The same things were measured in two ways. Each way mixes the same 8 hidden numbers, adds some noise and spreads widely along 5 directions of its own, which tell nothing about the thing.
(in the rows, 128 means zero)
Some things both ways: the first way, then the second way.
[195 107  29 139 161 139  92  95 124 163 110 121 139 108 111 137 136 121
 155  99  94  99 119 146 130]
[ 87 141 115  77  97 131 119 131  94 163 136 145 163 202  29 108 204 130
  90 123 148]

[140 161 186 161  80 109 134 171  63  98 166 131 131 107 136 116 120 148
 180 112 178 133 104 101 138]
[127 149  93 152 102 183  80 174 113 165 182 110 107 148 141 164  74 168
  98  88  88]

[ 91 147  86 101 109 128  80  85 159 162 130 128 150 122 170 191 188 167
 153 110 118 164 138 170 179]
[122 172 118 164 144 180  85 187 135 194 228 123 100 205 174 147 143 205
 102  79  73]

[192 103 129 178 118 128  98 114  55 107 155 104 130 151 128  68 104 150
 169 127 137 102 127  84 105]
[201 136 130 114 142 127 117 146 137 144 179 135 116 185 117 128 193  90
 118  62  96]

[127 108 164 121 136  85  90 103 109 193 170  83 132 191 174 129 114 198
 136 106 140 131 158 102 131]
[190 134 108  81  96 135 127 154 157 114 150 122 153 163 112 141 159 132
 145 132  91]

[121 119 114 129 170 110 102  96 181 165 102 128 152 162 130 120 119 115
  62 115 118 127 155  90 116]
[142 138 181 156 121 174 109 197 142 158 171 125 109 156 133 124 186  91
 110 125 102]

[150 131  71 122 100 169 131 125 173  97 103 165 113  79  86 141 135  89
 101 132  89 124 102 170 133]
[124 145  95 125  91 138  86 213 110 162 137 135 124 139 132 172  82 214
 139 114 112]

[ 94 117 156 137 139 136 111 110 119  87 102 120 125 150 134  95 129 112
  91 171 143 120 157 109 129]
[101 132 160 134 110 169 140 128 132 116 161 143 151 143 116 101 158  56
 113 162 120]

[112 128 163 141 105 130 135 142 127  76 127 141 122 133 117  99 131 119
 104 155 140 137 125 108 122]
[141 133 125 149  91 175  92 202 139 146 161 113 110 120 160 154  87 166
 122 134  90]

[138 151 126 141  90 140 118 109 147 153 155 105 116 133 118 150  97 129
 129 118 131 130 106 159 104]
[146 142  89  66 121  93 152 131 150  73 117 184 197 178 134 158 155 117
 195 141 119]

[197 152 187 137  84  94 144 140 105 157 160  99 142 139 156 125 113 155
 152 105 176 147  93 125 118]
[177 127 116 110 103 153  97 168 152 127 172 110 121 175  98 143 154 160
 132 125  98]

[ 88 141 156 130  98 130 130 124 132 116 134 124 139 140 144 148 134 135
 128 148 150 146 126 142 147]
[108 136 147 143  94 168 107 145 139 138 168 121  92 148 116  96 155 107
  64 126 124]

[142 155 208 170 122 167 139 160 142 101 117 167 138 122  98  77  39  63
  64 142 152 104 127  98 140]
[118 122  78  98 102 121  99 177 106 138 124 153 133 153 102 174 129 121
 131  98 117]

[156 118 110 158 102 129 125 114  82  98 139 104 143 125 122 109 153 143
 190 140 153 140 102 127 108]
[109 142 168 142 117 181  98 126 152 167 199 131 103 178 116 116 169 144
  38 122 134]

[109 150 210 167  94 134 146 166  93  61 147 127 135 119  95  62 118 130
 147 152 187 145 118  88 114]
[174 148 129 140 101 186  95 164 147 167 200 100 100 136 164 137 106 174
  79 106  82]

[107 137 139 129  88 141 120 123 146 107 134 151 120 126 119 126 132 128
 106 146 125 135 129 136 132]
[163 147 148 119 139 143 127 145 124 154 158 141 139 163 128 121 181  76
 116  85 102]

[103 109 136 121 116 133  98 104 134 139 141 113 123 145 154 147 127 155
 121 131 115 137 144 142 150]
[118 140 151 127 131 168 104 115 133 168 175 142 123 170 107 142 173 108
  51  99 135]

[121 150  93 124 161 137 112 127 156 150 103 124 114  94 100 145 116  93
 104 103 115 113 129 148 125]
[141 164 125 145 109 168 120 156 150  85 172 132 159 156 134 166  83 136
 157 142 100]

[154  99  27  87 108 124 151  94 162 163 111  90  99 114 119 206 179 129
 128 145  95 134  92 234  98]
[148 148 146 118  75 159 121 177 197  73 170 129 139 151 132 173 118 170
 125 189 132]

[121 104 105 117 104 140  98  86 111 128 124 120 121 154 163 152 153 144
 128 167 117 120 140 163 151]
[101 133  50  53 117 115 133 168 107 161 163 178 187 197 137 169 167 163
 160 137  90]

[149 159 162 133 109  97 120 117 141 193 158  99 141 150 163 162  90 147
 130  85 155 147 113 123 125]
[ 84 140 171 158 119 171  96 116 155 103 146 150 121 166  89 158 151 109
  72 145 170]

[154 113 147 131 121  86 118 124  89 152 148  98 127 165 160 127 121 158
 132 123 145 120 129 101 115]
[ 84 122 100  79  55 140 137 153 125  93  90 144 178 127  71 133 113 117
 144 204 138]

[ 75 112 162 133 115 132 141 146 161 112 151 117 108 131 103 129 110 147
 100 128 119 158 129 126 111]
[168 135 121 115 123 157 112 127 158 117  95 129 160 118 149 161 112 120
 143 136 102]

Other things, the second way, with their names:
(282): [105 133 108 114 132 140 135 161 159 108 148 163 148 173 190 128 160 130
 177 152  81]
(54): [142 123  93  92 122 156 113 112 125 152 175 130 148 187  90 125 178 118
 107 106  96]
(138): [ 63 144 108 111  50 138 124 143 100 100 123 147 149 123  66 144  74 127
  93 155 169]
(296): [ 69 135 139 116  78 183 131 134 133  90 137 130 191 146  72 128 105 132
 148 224 128]
(503): [114 129 111  90 116 123 136 137 145  71  66 171 194 149  96 164 145  87
 181 169 136]
(235): [ 85 104 147 123  88 161 129 127 153  83 104 136 133 125 102  95 158  64
 124 196 133]
(298): [194 121  94 113 116 174 104 158 164 103 165  89 133 172 114 126 149 108
 169 137  46]
(290): [ 75 136 129 118  68 162 114 143 133 108 108 136 167 123  88 151  91 157
 111 194 152]
(164): [ 77 153 135 123  74 143 149 141 124  52  85 147 189 123  80 117  91  81
 165 193 148]
(61): [129 138 118 139 121 185 102 172 162 109 193 140 165 165 153 219 107 132
 150 161  79]
(338): [ 68 148 114  96  81 154 118 162 131 123 168 158 175 171 101 184 120 175
 123 186 141]
(415): [133 127 153 126 121 146 123 122 131 119 136 141 121 153  85 108 184  44
  96 110 133]
(383): [189 127 105  93 125 113 125 162 147 125 154 145 127 172 142 128 180 123
 154  98  95]
(414): [126 128  90  91  74 170 120 174 137 119 137 111 177 147 109 145 111 156
 165 187  79]
(42): [ 85 150  99  71 106 140 154 152 124 122 150 178 216 170 135 172 146 120
 164 178 107]
(474): [114 145 141 151 123 164  79 140 132 159 198 135 101 182  95 156 143 155
  60  97 139]
(468): [151 171 183 194 157 189  84 138 182  84 148 138 163 159 135 225  85 157
 146 136 129]
(44): [127 178 187 150  81 196 111 142 140 137 190 112 136 147  76 147 122 112
  37 133 152]
(245): [129 152 118  75  76 159 147 103 113 131 147 119 197 147  55  97 127 116
 110 159 121]
(504): [117 167 123  92 106 157 134 101  91 157 160 147 192 161  64 141 127  90
  77 103 137]
(347): [ 99 156 167 117 119 172 129  84 149  97 109 149 181 159  68 153 165  57
  80 143 160]
(36): [ 85 157 152 139 100 193 116 146 133 153 178 141 155 143 128 168 115 119
  69 154 128]
(218): [ 82 139  75  83 125 139 127 126  97 166 140 157 172 188 104 118 168 127
 130 114 102]
(283): [173 141 151 159  99 121  96 196 164  75 146 141  99 127 138 181  86 161
 148 123 139]
(261): [136 152 121 139  92 156 116 120 129  80 147 106 121 157  66  94 111  93
 119 106 121]
(196): [111 141 114 106 107 125 138 146 130  97 107 161 167 140 126 133 123 106
 160 146 125]
(174): [133 115  82  40  92 143 146 119 151  94 124 143 207 165  88 157 164  97
 152 195 106]
(111): [135 145 106  92  93 147 157 121 119 121 147 121 173 157 110  55 140 118
 151 144  89]
(152): [104 148 154 154  98 145 131 142 120  85  99 139 148 125  99  98 106  92
 152 149 135]
(495): [190 150 117 144 126 161 106 179 108 153 165 111 117 148 128 119 132  98
 139  64  65]
(275): [155 147 170 174 102 161 105 178 164  70 125 118 123 122 125 146  95 130
 160 151 125]
(340): [114 131 120 110 142 159 131 120 154  95  92 140 188 173 112 120 177  90
 191 171  91]
(363): [192 165 132 141 141 166 114 174 162 125 149 127 147 150 173 171 128 112
 161 100  70]
(105): [107 132  92 112 105 145 121 146 137 103 166 154 161 167 125 156 122 135
 155 156 102]
(487): [181 153  90  98 103 152 131 147 120 139 186 106 128 177 110  86 157  88
 121  72  64]
(399): [ 51 163 156 151  91 181 128 122 114 124 159 150 154 139  97 135 106  87
  70 153 155]
(308): [145 104 113  71  92 120 120 171 136 153 144 128 104 170 101  85 214 129
 110 129 112]
(341): [ 76 160 116 112 103 164 116 138  79 157 132 117 156 197  30  82 178 102
 114 109 119]
(244): [ 35 139 114  91  89 144 140 136 103 139 130 173 197 151  96 145 131 145
 122 189 147]
(137): [161 144 105  83  86 113 153 163 103 136 140 127 137 156 101  51 164  99
 151  97  94]
(379): [ 92 136 125  86  77 160 151 108 128 107 137 132 186 158  65  79 150 109
 125 184 124]

Some of these things the first way, each followed by its name:
[112 136  87 106 116 121  88 132 117 149 145 130  83 109 135 176 135 154
 138 103  93 102 138 171 153] : (504)
[105 178 205 197 107 142 147 138 124  88 136 120 171 134  86  66  89  92
 141 142 211 156 106  68  88] : (282)
[114  80  61 104 151 130  86  83 105 128 107 103 118 139 152 147 191 155
 144 159 100 122 163 167 154] : (379)
[127 113  58 137 195 118  72 105 123 170 126  80 102 112 110 134 115 143
 151  60  93 103 147 121 112] : (245)
[154 179 161 120 128  93 127 145 180 200 147 118 132 120 123 139  89 142
 102  55 144 151 117 117 116] : (468)
[141 147  89 181 143 148 108 124 107 116 137 115 147  95  91 114 106 110
 180  91 139 120 109 107 115] : (218)
[163  72  88 142 153 133 158 127  93 116 113  76 104 123  97 119 120 107
 140 155 116 106 109 159  89] : (174)
[113 163 134 168 176 151 108 147 165 125 112 148 134  96  74  87  57  75
  88  75 124 107 136  77 122] : (495)
[163 133 132 126 110 127 141 134 146 123 119 146 131 126 107 106 135 114
  99 142 132 128 112 127 114] : (275)
[200 141 129 142  78 124 124 119 131 138 146 121 115 136 125 117  94 124
 118 114 127 118  97 127  94] : (283)
[110 106  66 105 122 142 127 104 140 114 102 119 100 123 114 162 163 107
 109 163 100 109 124 184 118] : (42)
[107 131 164 100  42 127 122 133 109  72 131 174 124 139 163 123 193 153
 116 198 143 139 138 156 175] : (152)
[119  92  87 120 160 126 101 101 146 146 115 109 116 137 135 142 139 138
 105 118  95 126 150 134 133] : (290)
[ 82 156 105 149 185 155 109 131 171 134  94 138 126  95  76 122  80  63
  83  96 120  97 143 118 124] : (399)
[126 145 170 137  83 139 120 116 145 135 150 118 129 151 137 126 102 137
 115 137 142 144 122 131 122] : (383)
[156 146 139 129 115 115  88 100 122 172 149 104 138 145 174 154 118 163
 147  88 132 135 131 132 152] : (474)
[112 115  64 116 168 111  81  96 146 178 115 115 119 141 137 158 137 137
 111 101  93 101 153 135 132] : (164)
[137 123  79 127 147 146 102 119 108 144 117 121 120  91 128 163 137 119
 154 109 108 110 131 174 165] : (261)
[161 140 143 148 155  80 115 152  87 156 141 120 129 141 105  82 116 137
 137 104 156  92 139  85 108] : (44)
[209 167  74 144  95 112 149 166  87 127 131 157 152  58  99 146 165 108
 198  99 152 117  71 153 137] : (341)
